The first 5 rows are patterns. Each new row is the sum of 2 different patterns, raised or lowered, with some noise. Before adding, each is slid sideways (what falls off one end comes back at the other), maybe read backwards, and multiplied by a number that may be negative. Names go in the order of the patterns.
Some rows, each with the names of its patterns after it:
[ -1   1   2  -3   2  -6  -7  20  -6  11  13 -12  -7   6 -42  -8  29 -11
   2  -4   3   7  17 -20   9 -42  11  -2 -17  36] | T
[  3 -17  -7  13  13   0 -42 -16  -5   7  -3   1  -1  22  -9  -8  -5 -17
 -10 -28  -7  13   0  -6 -13   2  24 -13 -16 -19] | W
[-42  -1   5  22  -1  -1   3  10   2   0 -33  16 -16   6  16  11   3   9
   7  -2  11 -11   2   1  -1 -30   4   1 -23  12] | C
[ 16 -14  -5   5 -28  -2   4   6  42   1 -10  -1  -6 -10 -11 -13 -42  -6
 -42 -17  -9   1  19  14  -1  12   9 -16  -5   5] | K
[ -5  14  -2 -19  -4  14 -13   1 -33 -14   0   3  13  -7  20 -16 -20   7
   1 -10  -1   7 -16  -8   1   1 -25   3   0  11] | M

New rows, each followed by the names of its patterns:
[ 19  30   9 -29  21   7 -26  28 -15  30  52  41  47  26  31  32  26  18
 -10  33 -27  19  26  30  41  22  29  26  15   4] | C K
[ -2  19  14  37  37   9 -11  -9  11  -9  11   2   7  17  27   0   9  20
  -2 -10   1  63  13   5 -12   9  -9   5   0  13] | W M
[ -7   8  14 -18  15 -27  -5  25  -3  34 -12  -6 -15 -10 -21 -24 -20 -51
 -25 -46 -10 -29  17  10   4 -10   0   0 -24 -26] | C K
[  7 -20 -16 -22 -13 -27  13   4 -36  -4 -45 -21 -21   4 -10 -20 -21  26
 -16 -15 -63  -1 -49 -11   6 -39 -29  -4 -20   3] | C M
[ 22  -7  13  43   2  22  -2  13  -1   4   3  -5   0  23 -21  -2  29 -38
  44 -11  15   5  10   3   8 -21  25   2   8   0] | T C
[-34 -50 -22 -25 -25  -2 -45 -45 -10 -21 -33 -19 -31 -56 -28 -35  27 -28
 -29 -25 -59 -31 -30 -47 -22 -27 -20 -12 -40  -8] | T W
[ 19  13  23  -6  12  -9  27  27   0 -23  30  -3   9  32  16   9  14  31
   3  13 -14  13  -6   6   6  14  -4  -1  14   2] | C M
[10 10 21  8 14 46 23 22 44 27 44 42 19 21 24 53 16  0 25 36 32 18 53 25
 -2 20 16 82 45 24] | W M
[ -5 -23  11 -10  16  26   9   7  24   4   4  35  10   6  21   1  22  22
  36  -2  23 -13  23   6  23  22  13   5  43  28] | C M
[-50 -21 -83 -33 -36 -54 -19 -23 -22 -55 -40 -51 -50 -44 -11 -13 -33 -16
 -63 -42 -17 -74 -59 -10 -61 -36 -45 -14 -35 -27] | T M
[36 41 45 25 31 41 18 32 31 57 23 30 74 -1 32 39 44 28 29 47 39  8 53 42
  5 44 23 24 69 52] | T M
[ -7  63  34  25  48 -14  24  28 -11  14  10  25  12   1  39  42   6  16
  10  14  71  23   7  38  26  -3   9  21   4  34] | T W
[-26 -47 -11 -77 -20   3 -24  -6  -6 -13  -1  43 -18   4 -34 -23  -3 -24
   6   8   0  -8 -24   3  -2  -8  23   5   2  -6] | T K
[ -7 -24 -14 -12  -2 -33 -15   3 -13 -29   2   3 -29   9 -10 -12 -33 -48
 -13   7 -15   7  -1 -16   2  39 -17  27 -24 -15] | K M
[-15  30 -23  29   3 -27 -37 -10   4 -17 -31 -12 -20   1 -22  12  -1  13
 -13  22  -9  -9  -1 -15   0  -2 -12 -45  13 -18] | C K
[27 37  6 39 41 33 -1 21 36 54  9 22 26 41 25 35 24 24 32 -8 31 22 26 22
 48 37 66 44  3 41] | W C
[-45 -12 -22 -28 -36 -30 -35 -35 -53 -52 -36 -24 -31 -44 -31 -35  10 -27
  -3 -30 -55 -18 -15 -49 -13 -13 -33 -51  -3  -7] | K M
[-17   3  10   9  15  20  -1  -9  31  17  -6  28 -30  36  16   5  -1   4
  24  -6 -12   9  11  30  -7  28 -13 -15   3   4] | C M
[ 11  16   1  16   4  -2  -6   4 -11  20   5  -3  -8   2  10   2   9  39
  11 -22  30   2   3 -14   1 -20  21  10  37 -14] | T M
[  4 -15 -29 -23 -50 -50 -32 -21 -41 -16  -6 -45 -11 -20 -28 -50   1 -28
 -33 -39 -73 -33   5 -39 -12 -22 -31 -30  10 -35] | C K
[ -7   9  24 -19  36  15 -12 -12 -19  -7   0  -5  12  -1  50 -19   1   6
 -10 -11   7   0 -16   1  -7  12 -18   6   1  33] | C M
[ 29  11  57  14   1 -17  18   6 -18  10 -66   4 -25  17  -1  15  34  37
  14  26 -14  11  -6  24  43   6  11  26 -13   9] | C K
[ -7  41 -11   2  39   3  48 -25 -13 -22  11   6   6  -5  17  -3  31 -12
   8 -12 -30 -11  13  -7  -2  -3  -2  36  -8  -7] | W C
[  0  39   5 -33  31 -12   0 -14  -6 -29  18   3  42 -26  10  13 -10   5
  -9 -10 -11  -2 -12  16  -4  -1 -15 -11   7  -1] | T M
[  5  30  18  33  33  24  78  24  31  43   9  37   5  13  43  50  43  31
  13  60  12 -11  29  52  30  35  40  30  59  22] | T W
[  1  20  28  18  24  43  47  38  -8  -6  30   4  28  27  29  47  22  18
  43  17  15 -34  29  17  26  22 -11  31  50  18] | W C
[ 11  31   8  12   9  26  14  -2  25   2  14  29  29  15  80  23  -9  50
   6  60  20  11 -16  37   9  56   0  20  32   9] | T C
[-6 17 28 15 14 11 11 14 19 13 40 38 29  2 27 24 10 33 -5 28 39 27 21 16
 11 33  3 14 -2 37] | W C
[ -4  -1 -37 -36 -38 -26 -23 -16 -55 -20  -8  -3 -42 -13 -16 -51 -54 -13
  24 -35 -23 -46 -33 -30 -25 -26 -24 -16 -42 -17] | W M
[-45 -26 -50 -12 -57 -13 -25 -43 -20  -3 -31 -14  -5 -22 -11 -11 -31 -16
   1 -39 -13   0 -21 -39  -7   2 -28  -5   6 -10] | K M
[15 33 19 28  2 29  4 30 27 18 59 12 23 43 45 20 27 32 64 23 24 -4 17  9
 33 40 40 30 17 33] | C K
[-22 -22 -43  -2 -31 -32   0 -20 -14 -30  -4 -10  -8 -35   6 -50 -11 -32
 -29  -6 -19  -2 -13 -35  -8 -24   3   7 -24 -15] | T M
[-25 -41 -31 -38 -63 -40 -76 -27 -44 -51   5 -17 -24 -68 -60 -40 -24 -47
 -13 -51 -24 -25 -47 -26 -25 -56 -58 -32 -38 -27] | T W
[ 5 17 26 26  9 19 42  8  1 29 19 -6 -2  1 29 16 22 32 17 47 -7  7 15 24
 -8 10 15 30 11  8] | W M
[ 59  24  36  78  18   9  27  12  23  25  14  -7  20 -11  16  -9  40  50
  35  62  34  52   1  19  32  44  12  30  10   9] | T K
[-32  -4  -4 -22   3  -5   7 -20  -3 -37   0 -19   5  -1 -42 -23 -38 -12
 -49  -9 -21 -11  -8  -6 -11   3  25 -18   7 -33] | C K
[ -3   7 -18 -17   2   8  79  -4  14   3  -5  21  -5 -12 -32   7 -40  -8
 -13  -4  18   6  -8  10  23 -23  27   7  18 -17] | C K
[ -2  19 -12  -3  23  46   2  69  17 -16  52  10  13   8  13 -11  31   2
  46   3   9  15 -26  28  -4  37  16  11   9  14] | T C
[ 42 -28  39  48  -6  -2 -12 -32 -15 -13 -36  18   0 -11 -18   3  -6  -9
  -8  12 -11 -22  -4 -13  20 -19  -9  -2   9   5] | T K
[ 13  15 -17 -10 -13  50  11  -8  13  23  26  26  11  28 -11  42  19  14
  74  25   2  40 -19  22  13  20  43  16  24  56] | T C
[ 18  16  14  22  -3   1  12  14  44  17  45   4  15  51   1   2  28  24
  15  23  13   0 -11   9  -8  19  34 -11  51  26] | C M
[-10 -42   4  -4  -5   7   5  -9 -24 -47   5 -12  -6 -36 -15   1   6  33
  -8  39 -10 -22  -2 -20 -27  -9  -8 -32  -1  -4] | K M
[  1 -39 -28 -12   4 -28 -50 -50  -7 -18 -24  -2 -24 -30 -49 -70 -29  -6
 -42 -40 -27   0 -19   1 -46 -18 -58 -38 -31 -47] | T W
[-39 -67 -19 -47 -39 -37 -45 -12 -41 -38 -24 -31 -29 -37 -78 -36 -18 -48
 -50 -26 -39 -46 -48 -40  -8 -21 -53 -30 -63 -13] | T W
[  2 -48 -24 -17 -12   3 -35 -67 -21 -13 -14 -36 -46 -52 -46 -68 -48 -10
 -19 -16 -14 -20  -7 -22 -64 -36 -27 -17 -42 -34] | W K
[ 26  19  29  18  39  22   4  22   6   4  10  23  28  56  25  -6  33  38
  17   6   4  16  28   9  63  24  20   7 -14  22] | T W
[ 25  16  28  23  19  15  38  17 -22  22  32  23  12   5   7  55   3  39
  -2  28  24 -10  29  30  16 -12   7  21  33   0] | T W
[-11  56 -46   4  15 -25  21 -19  23  34  13  -1 -38   8   9  -3 -34 -21
  -7  -3  20   4   7  20   4   9  10  15  24  13] | T C
[-16  22  10   1  25  19   9   0  11  15   0  -2 -16   9 -18  -5  14  20
 -23  46   1  30   9  -2   0  -6  -8 -23  19  59] | C M
[-13  16  28  -9  34   6  -6   8  -1 -23   9  -9  -3  10  36  -7  35  -5
 -15  -5  -2  -2   1   9  22   0  -1  12 -28  32] | T C
[48 67 41 72 51 28 41 23 24 45 29 49 53 29 31 27 58 37 12 67 44 42 30  8
 40 33 28 37 74 58] | W K
[ -9  23  14   8 -14  -5   3  13  20  32  -8  15  -4  -5  18  11   4  -1
  21  -7  23  59   5  41  27  15  -4   3   4   7] | K M
[-28  19  12   5  -4 -15  -5  20 -22 -57 -29 -10 -18  11   1  10   8 -58
 -23 -12  12 -17 -19  -6  -2 -30 -12  -3  -8  19] | W K
[  9   0  15 -10   5  -2  21   1  -2 -28   8  39 -11 -15  17  -6   1   0
  -5   4  -7 -11  -2  26   8   2 -36  13   0 -13] | T W
[ 39 -13   1  33  -8  29  15  -7   3  11   2  -5 -17   3 -16  46   0   9
  -9 -10  -7  -9   6   0   4  -6  30  -5  -3  -9] | C M
[ -4 -34  -9 -41 -27 -17 -70 -23 -25  -3 -27 -41 -35 -20 -40 -27 -26 -32
  -8 -44 -40  18 -16 -60 -33 -29  -7 -25 -23 -42] | T W
[ 10  -8  35   7  43   6  -3  23 -29   6 -22  11  13 -20  24 -26 -15  19
  19 -11  15  17  12  48  18 -54  31 -14  16  20] | T C
[-59   3  -5  13  19  15  -2  -4  11   1  -6 -14  22 -21   8   1 -22 -12
  -7 -56 -17  34 -24  29  -7  -2  -8   8 -15   4] | T C
[ 11  -1  17  -1 -19  -2   1 -30  17   6  -8  -4  13  -8  -6 -52  13 -15
 -10  50 -10  -3  -8 -14  20  12  -7   3 -42   8] | T M
[  3   0 -25 -14 -10   7  10  55   3  39  16  22   2   9   7   5  -2 -23
   4 -20   5  17  -5   7  21  10  -8  15   3  -7] | K M
[-29 -47 -13  26  11  -4 -20  -9  -6  -1 -31  -9 -78  -3 -44 -38  21  -8
   7   3 -10   5  -6 -22   8  -6  17 -10 -27 -12] | T K
[-24  18 -34 -10 -46 -33  -9 -18 -16 -29 -19 -27 -38 -29 -28 -23  -2 -22
  -6  31 -37  -2 -30 -25 -30 -26  -4 -10 -23 -47] | W C
[ 14  -2  -7 -38   8  -6   9   7  -4  19  39   5   6  39  23   9   8   7
  34  11 -32  12  19  18   2  25  27  34  24  23] | W K
[ -2  -8 -30  -4 -62   5 -16  37 -18 -13   3 -23  -5 -16 -51   3 -35  -6
   0 -54  -8 -22 -20 -10   2 -20  33   4 -31  11] | T C
[-10  10 -27  -3 -18   6   5  -6   7  19  33 -37   1 -27  -4 -11 -15 -32
  13 -13  56 -27   5   4 -55 -14 -14 -17 -10  -9] | T C
[ 26 -12  47  17  40  49  14  26  41   7  22  35  36  29  19  30  15  29
  29  39  61  62  64  72  40  26  39  30  31  35] | C K
